All groups share one centre, and each spreads out both ways along 10 directions, with some noise.
In the rows, zero is written as 128.
Some rows, each with its group after it:
[107  77 126 111  97 104 128  88 110  94 116 125 140 126] => H
[126 180  76 126  94  67 104 163  97 105 149 154 136 142] => P
[221 109 140 147  63 126 171 157 143 109  63 146 109 124] => E
[143  89 125  78 115 165  95 134 147 185 131 113 158 134] => V
[103 101 111 163  94 143 133 131 102 115 132 132 148 125] => V
[108 119 101  92  98 135 150 130 141 120 176 159 148  79] => V
[146 145 136 122 129 132 119 142 160 173 157 122 146 117] => B
[122 149  95 134 105 140 123 130 137 119 133 141 142  96] => W
[ 80 152 136 141 141 118 175 140 110 150 106 121 106 166] => P
[ 98 144 135  94 113 136  96  67 153 196 194 103 168 116] => E
[ 86 143 110 101 131 167 113 148 144 166 101 134 161  95] => H
[141 120 154  68 144  93 140 145 156 121 180 123 141 111] => W
[161 142 142 147 115 125 118  99 134 184 136 158 114 139] => E
[179 144 152 185 125 167 107 103 125 126 114 135 118 117] => P
[165 164 102 141 130 126  90 134 132 109 117 157 120 103] => Q
[133 147 125 117 119 168 146 145 175 138 139 108 166  73] => P
[139 144 128 151 143 144 112 115 110 123 134 145 114 135] => B
[133 182  75 140  87 173 107 127 113 116 133 154 137  95] => Q
[132 119 130 100 122 130 132 140 134 116 121 141 165 117] => W
[108 143  87  63  83 147 152 150 139 105 107 106 156 101] => P
[119 171 134 146 140 125 149 148 145  84 140 118 165  88] => V
[115 139 119 125 120 104 128 115 144 136 157 143 136 109] => Q
[106 128 111 143 138 116 116 128 127 109 122 147 137 113] => P
[ 56 105  79 144 148 136  93 159 108 116  96 117 171 136] => Q
[130 148 133  89  53  66 170  58 129 150 138 132  89 143] => W
[122 211  95 123 119 126 143 160 141 170 137 159 118 121] => N
[134 101 135 106 167  77  95 145 144  79 138 115 155 108] => W
[147 150 152 154 102 167 134 112 119  94 181 106 163  94] => E
[146 118 131 174 110 141 107 105 121 118 123 139 146 117] => H
[ 96 127  95 102 119 120 126  82 149 163  61 153 107 124] => P
[136 189 107  79 113  80 126 108 194 122 100 118 156  79] => V
[154 103 152 105 101  49 123  99 157 108 168 118 136  98] => B
[101 162 137 155 142 101 156 107 128 124 145 175 126 116] => V
[ 85 124 159 138 121 108 167 108 117 154 206 116 128 139] => Q
[ 92 165 175 116 113 125 184 101 115  75 157 131 119  66] => H
[109 161  87  77 107 155 155 216 103  93  60  98 145 150] => Q
[135  89 134 124 148 138  92 124 117 113 135 123 141 131] => B
[170 152 182 165 136 120 130 128 159 114 151  81 164 104] => V
[ 70 133  51  95 129 175 120  89 152  89 102 147 161  68] => B
[127 169  99 153 125 178 120 164 106 126 155 134 118 116] => W
[138 149 130 204  80 147 134 159 125 164 108 137 174 123] => B
[142 150 112 125 107 148 131 133 122 117 136 158 129 108] => E
[ 80 156  67 101 109 127 118 130 108 119  73 165 124 119] => H
[117 140 129 116  89 114 145 113 102 129 147 144 110 132] => N
[ 97 116 141 151 135 103 153 126 140 120 164 137 157 103] => W
[170  72 142 100 127 163 155  45 147 135 130 208 134 134] => N
[147 133 150 133  50  78 169 129 110 145 148 159 124 134] => B
[121 156 127 162 108 164 147  98 117 105 108  91 139 130] => B
[ 86  82 126  67  92 165 132 107 132 131 105 116 173  95] => H
[165 168 168 146 173 112 128 180 135 132 164 112 133 139] => W
[130 120 145 103 113 121 150 100 175 167 164 133 145  93] => P
[102 153  93 130  94 148 127 144 170 164  94 101 185  96] => H
[125 157 132 106  79 109 177 120  83  91 137 115  95 152] => W
[176 132 166 166  62  96 133 168 145 175 131  87 173 133] => B
[133 152 133 165  31 164 157  79 136 201 129 143 157 110] => N
[135 143 116  89  89 119 158 171 147 126 102  87 147 125] => E
[ 96 145  66  87 129 162 100  91  98 105  63 130 105 157] => B
[113 125 110 136 141 159 106 170 122 120 130 122 165 112] => N
[141 111 145 105  45 111 149  76 131 103 155 107 146  91] => N
[154  79  95 116 121 154  56 111 126 160 140 180 126 119] => V
[122  97 131 138 129 150 135 155  99  63 181 136 144  98] => V
[104 157 157  73 140 110 132 157 103 112 106  68 108 145] => H
[121  84 105 121 124 121  81 118 127 133  69 136 150 138] => Q
[ 81 149 101 171  81  64 143 150  75  92 109  99 153 174] => P
[159 111 126  88 123 154 136 160 112 126 186 141 130 147] => H
[161 165 125 129 100  30 141 103 190 139 127 133 107 100] => E
[106 154 104 181  83 123 167  82 140 147 144 202 143  91] => H
[116 120 134 123  97 109 170  92 120 142  98 124 128 169] => N
[125 149 118 117 142 143 138 129 139 104 133 151 113  90] => P
[179 146 132 150 123 109  70 115 121 124 135  90  98 142] => W
[ 93 133 128 136 117  72 177 132 146 117 112 131 141 124] => Q
[132 125 169 134 172 142 146 158 137 110 178 105 131 110] => P
[137 123 127 211 150 101  97  94 172 162 152 188 147  83] => E
[ 81 148 102 174 111 130 118 128 131 200 126 165 147 123] => N
[135 170 138 154 143 137 122 173 146 127 113  74 167 127] => V
[115 128 112 106 119 102 128 133 125 102 126 128 131 120] => Q
[137 108 137  59  83  34 144 161  97  85 151 129 110 143] => B
[148 150 136 169 122 134 107 118 117 137 101  94 127 156] => B
[ 99 109 122 122 141 125  93 112 112 107  96 137 132 115] => H
[130  63 165 152 109 192 131  89 123 167 150 151 174 123] => V
[115 198 140 238 113 194 145 199  99 155 151 105 165 119] => N
[132 133 118 143  79 116 118  93 165 196 111 125 162 120] => P
[120 113 111 129 130 145 134 166 127 144 106 153 142 136] => E
[144  92 127  84 137 131 111 151 128 106 114 128 145 125] => Q
[178 218 117 199 175 142 130 157 150 136 117 169 118 134] => N
[136  78 154 166 135 120 149 124 156 101 117 162 170  90] => Q
[142 165 100 141 117 109  92 148 140 136  89  93 138 136] => V
[106 135 128 143 150  68 133 136 133 122 121 133 123 136] => Q
[122  93 124 145 122  92 130 133 143 107 103 128 145 118] => E
[103 201  87 127  86  95 136 153 170 157 146 119 150  76] => N
[108  90 124 123 123  58 107  91 142 119 104 119 142 131] => W
[107 140 112 185 134 108  96 123 131  90  95 127 155  95] => H
[110 144  98 144 125 123  95 135 150 139 153 159 156  73] => N
[133 150 132 139 132 114  93 100  99 148 133 136 105 160] => E
[132 134 103  95  88 108 119 106 147 133 136 112 130 107] => W
[193 114 130 189 108 112 168 165 157 117  88 207 107  99] => E

New rows. What belongs after each?
[139 113 112 149 105 141 110 118 108 107 143 157 130 110] => V
[155 164  82 134 107 158  74 154  96  92 131  77  97 122] => W
[ 76 136  87  79 125 138 125 157  94 100 154 119 133 129] => Q
[155 131  95 111  91  94  89 106 113  98 172 188 137 102] => P
[183 156 171 104 167 140 101 130 194 187 167 121 156 101] => V
[120 131 115 136 104 122 129 131 125 133 123 145 145 120] => B
[137 147 117 131 124 135 109 102 136 164 121 147 120 134] => B
[158 120 149 152  47  45 133 171 105 152 125 150 140 146] => B
[141 145 112 151  92 127  78 113 117 142 138 147 128  96] => N
[ 98 126 135 124 112 109 137 136 135 154 165 117 147 110] => N
[127 234 133 157 151  94 137 175 122  77 130 107 103 104] => H
[125 153 115 158 138 123  95 133  88 101 147 129 111 140] => Q
[135 106  91 104 143  67  84 160 103  29 181 128  97  98] => V
[ 82  63 131  68  92 137 185 136 142 130 110 116 181 121] => Q
[124 106 138  77 116 124 135 131 114 111 132  82 133 149] => B
[123 164 140 171 120 119 139 116 142 159 110 125 148 133] => V
[112 105  70 166 125  94  63 133 118 121 107 141 128 126] => V
[ 81  91 123 156 139 143 124 125 168 123 124  80 206  89] => B
[117  76 134 191 151  93  77 110 166 129  78 130 208 106] => W
[ 87 168  60 102  71 124 148 140 154 184  76 125 161 132] => H
[172 124 114 155  94 121  97  84 145 101  93 162 141  90] => Q
[172 202 149  83  93  85 157 104  95 118 128  79  50 193] => B
[121 150 143 161 112 130 149 100 136 144 122 148 148 120] => V
[165 118 138 127  97 103 109 133 117 140 139 155 128 129] => B
[135 164 129 117 111 119  99  93 128 138 157 106 136 123] => E
[144 123 113 138 109 140 119 116 146 179 143 157 145 130] => H
[133 133 157 187 115  81 119  99 149 124 168 115 144  96] => N
[122 129 115 129 119 138 109 128  82 134 120 121  98 169] => W
[141 127  99 153  57 139 119 144  75 116  92 194 139 131] => B
[148 177 174 116 151  76 167 168 178 175 133 127 170 141] => W
[157 144 160 110 150  77  92 146 127  59 131  52 116 117] => H
[128 143 123 119 138 103 115 116 148 140 110 124 111 121] => P
[123 154 129 118 114 128 134 122 104 115 153 127 123 131] => E
[130 215  85  83  82 137 180 148 166 132 158 185 143  63] => W
[185  85 110  71  77 189 139 144 157 139 201 138 181  95] => H
[184 119 120 163 110 114 104 116 133  90 107 176 115  98] => E
[ 99 134 118 179 153  97  81 109  82  99 163 131 109 146] => Q
[115 154 116 124 151  50  94 111 128 143 124 120  99 157] => E
[120 175 156  84  91 158 182 142 109  88 143 101 129  94] => H
[115 160  91 117 101  52  66 152 149  89 138  73 147  68] => N
[ 91 158 106 136  97 126 169 102 160 120  63 105 134  97] => P
[120 134 121 132 138 145 123 125 125 149 122 156 120 128] => P
[132 119  72 162 100 119  66 110 162  62 112  98 171  46] => W
[134 173 117 187 131 126  95 153 127 116 149 140 138  88] => N
[125 179  96  99 132 118  92 137 111 149 174 117 101 140] => Q
[ 64 133 112 108 118 150 157 129 107 144 119 168 134 125] => H
[121 194 110  92 101 109 184 122 133 119 176 205 105  91] => W
[137 123 145 121 163 136 128 105 132  87 196 151 119  92] => B
[158 160 175 162 138 130 152 124 183 140 145  78 132  93] => P
[155 163 129 180 136  74 100 128 141 132 157 187 114 102] => B
[114 148 132 133 134 160 176 162 126 116 168 144 152 107] => N
[ 91  77 149 177  61 145 137  51 104 206 137 170 147 133] => N
[127  98 127 134 110 130 146  63 174 129 177 205 162  55] => N
[140 165 145  88  85  96 161  87 166 130 113 102 149 108] => V
[165  83 137 142 132 131  83 106 102 120 178 172 103 127] => V
[132 130  93 185 112 121  88 159  86 100 110 111 117 151] => V
[ 74 161  53 127 187 149  82 123 171 146 102 144 149  96] => B
[ 81 167  77  86 107 110  91 141 148 169  28  88 148 131] => H
[115 158 105 128  87 111 142 134 127 115 112 113 146 124] => P
[122 136 138  73 118 135 140 138 113  92 144 121 124 106] => H
[121 187 117 209 143 189 126 193 126 146  86  95 163 133] => P
[126 170 100 136  98 110 131 139 101  87 116 134 123 129] => P
[132 180  84 117 101 106  98 135 114 107 116 148 106 111] => N
[173 120 164  98 149  85 124 136 130  96 204 109 108 131] => H
[105 111 108 149 126 196 137 124 120  90 149 173 170  74] => B
[140 177 126 173 135 108  80 117 126 146 173 105 118 129] => Q
[152  43 151 134 124 123  89  89 127  76 112  90 167 124] => N
[123 215 161 162 119  88 184 117 165 132 115  96 152 117] => V
[ 93  82 152 181  94  93 164 103 120  65 156  92 164 107] => V
[ 68 165  88  96  84 161 176 121  62 128 170 177 103 143] => Q
[204  88 129 146 124 133  99 141 137  71 194 118 161 107] => H
[117 109 141 145 170 114  99 118 154 122 144  84 150 122] => B
[141  88 134 130 123 107 133 146 133 102 112 127 135 122] => E
[130 147 106 112 133 141 131 151 112 125 117 184 116 128] => Q
[122 157 112  84 117 124 144 116 148 151 149 178 128 104] => V
[149 167 142  96 139 137 105 142 115 122 184  97 125 131] => E
[123  89 104 179 107  87 103  97 133 122 109 127 157 140] => H
[134 115  84  99  93 138 137 143 109 107 141 157 139 140] => H
[ 95 133  86 130 130 124  92 116 121 138 139 155 134 117] => Q
[119 164 107 190 152 106 120 148 155 231 143 169 132 163] => H
[172 171  90 138  54 188 120 117 151  98 170 107 146  43] => W
[130 159  85 165 170 120  98 148 167  94 136 173 156  66] => N
[ 93 117  81 100 187  96 111 144 151  68 154 193 142  71] => N
[143 109 103 124  31 128 109 163 126 177  57 104 190 141] => B
[138 136 147 128  86  99 153  90 146 137 170 115 124 107] => W
[117 141  95 167 132 121  87 135 142  93 149 161 159  56] => N
[103 137 112 143 137 121 121 131 107 123 109 147 117 141] => P
[117 145 127 139 134 125 124 123 106 143 130 163 111 141] => H
[177 152 121 186  54 165 110  74 154 139 131 127 154  75] => W
[137 135 122 152 110  45 100 146 110 130 247 174 171 127] => P
[122 112 140 115 128  99 143 125 149 174 114 149 132 146] => Q
[137 138 105 114 126 148 116 147 131  94 138 160 153  85] => W
[137 234 118 142 190 131 131  75 160 131 163 133  68 120] => B
[136 116 141 130  78 128 149  45 155  82 129  74 155  90] => B
[158 120 110 142 109 121  80  47 123 124  73 178  91 119] => P
[ 91 138  82  63 119  91 110 110 112 161  68 122  95 188] => B
[138 155 121 105 151 119 110 143 164 148 156 112 134 109] => B
[128 120 127 146 103 102 116  56 178 148  66 111 129 102] => P
[132  71 149  77 124 162 132  45 148 149  98 162  94 108] => P
[100 123  92  91  89 152 134 123 114 114  81 102 152 136] => B
[119 147 121 162 133  88 116  80 128 115 111 122 108 138] => B
[111 109 119  78 160 104 115 101 150  98 168 132 125  99] => B
[140 126 116 153 127 115 103 121 131 103 134 142 141 107] => H
[172 143 137 167 172 173  81 154 111 100 156 160 134 106] => V
[181 128 136  88 128  63  96 121 143  98 158  98 108 131] => H
[ 86 135 134 100 100 143 143  97 120 124 103 136 135  96] => H
[138 117 164 138 169 157 126 126 133 148 143 135 113 128] => P
[162 208 111 167  98 102 151 153 178 158 114 131 133  95] => E
[126 170 119 151 112 100 142 129 130 123 140 124 122 120] => W
[111 164 129 113   4 159 162 118 102 165 186 121 138  81] => N
[134 121 165 190 104 152 161 122 122 125 118 136 183 125] => W
[129 119 116  91 125  86 108 106 139  96  98 107 115 119] => P
[ 81 133 126 104 148 124 169 127  94 121 163 162 100 150] => B
[142 129 131  95 140 141 111 164 115 114 125  99 128 139] => P
[107 104  79 113  84 123 118 166  98 122 133 104 126 145] => V
[ 98 150 125 129  72 137 150 140  95 123 168 129 133 105] => N
[100 145  76 167 135 142  91 139 152 144 147 134 148  79] => W
[149 151 130 127 162 106  85 169 127 113 161 115 122 118] => N
[157 201 128 176 132 165 128 111 155 139 137 111 131 107] => B
[164 165 109 114 146 117  87  57  98  94 125 179  49 140] => B
[130 148 115 139  90 150 159  99 137 102 139 168 136  77] => P
[125 103 138 117 135 158 120 137 109 186 141 146 132 169] => H
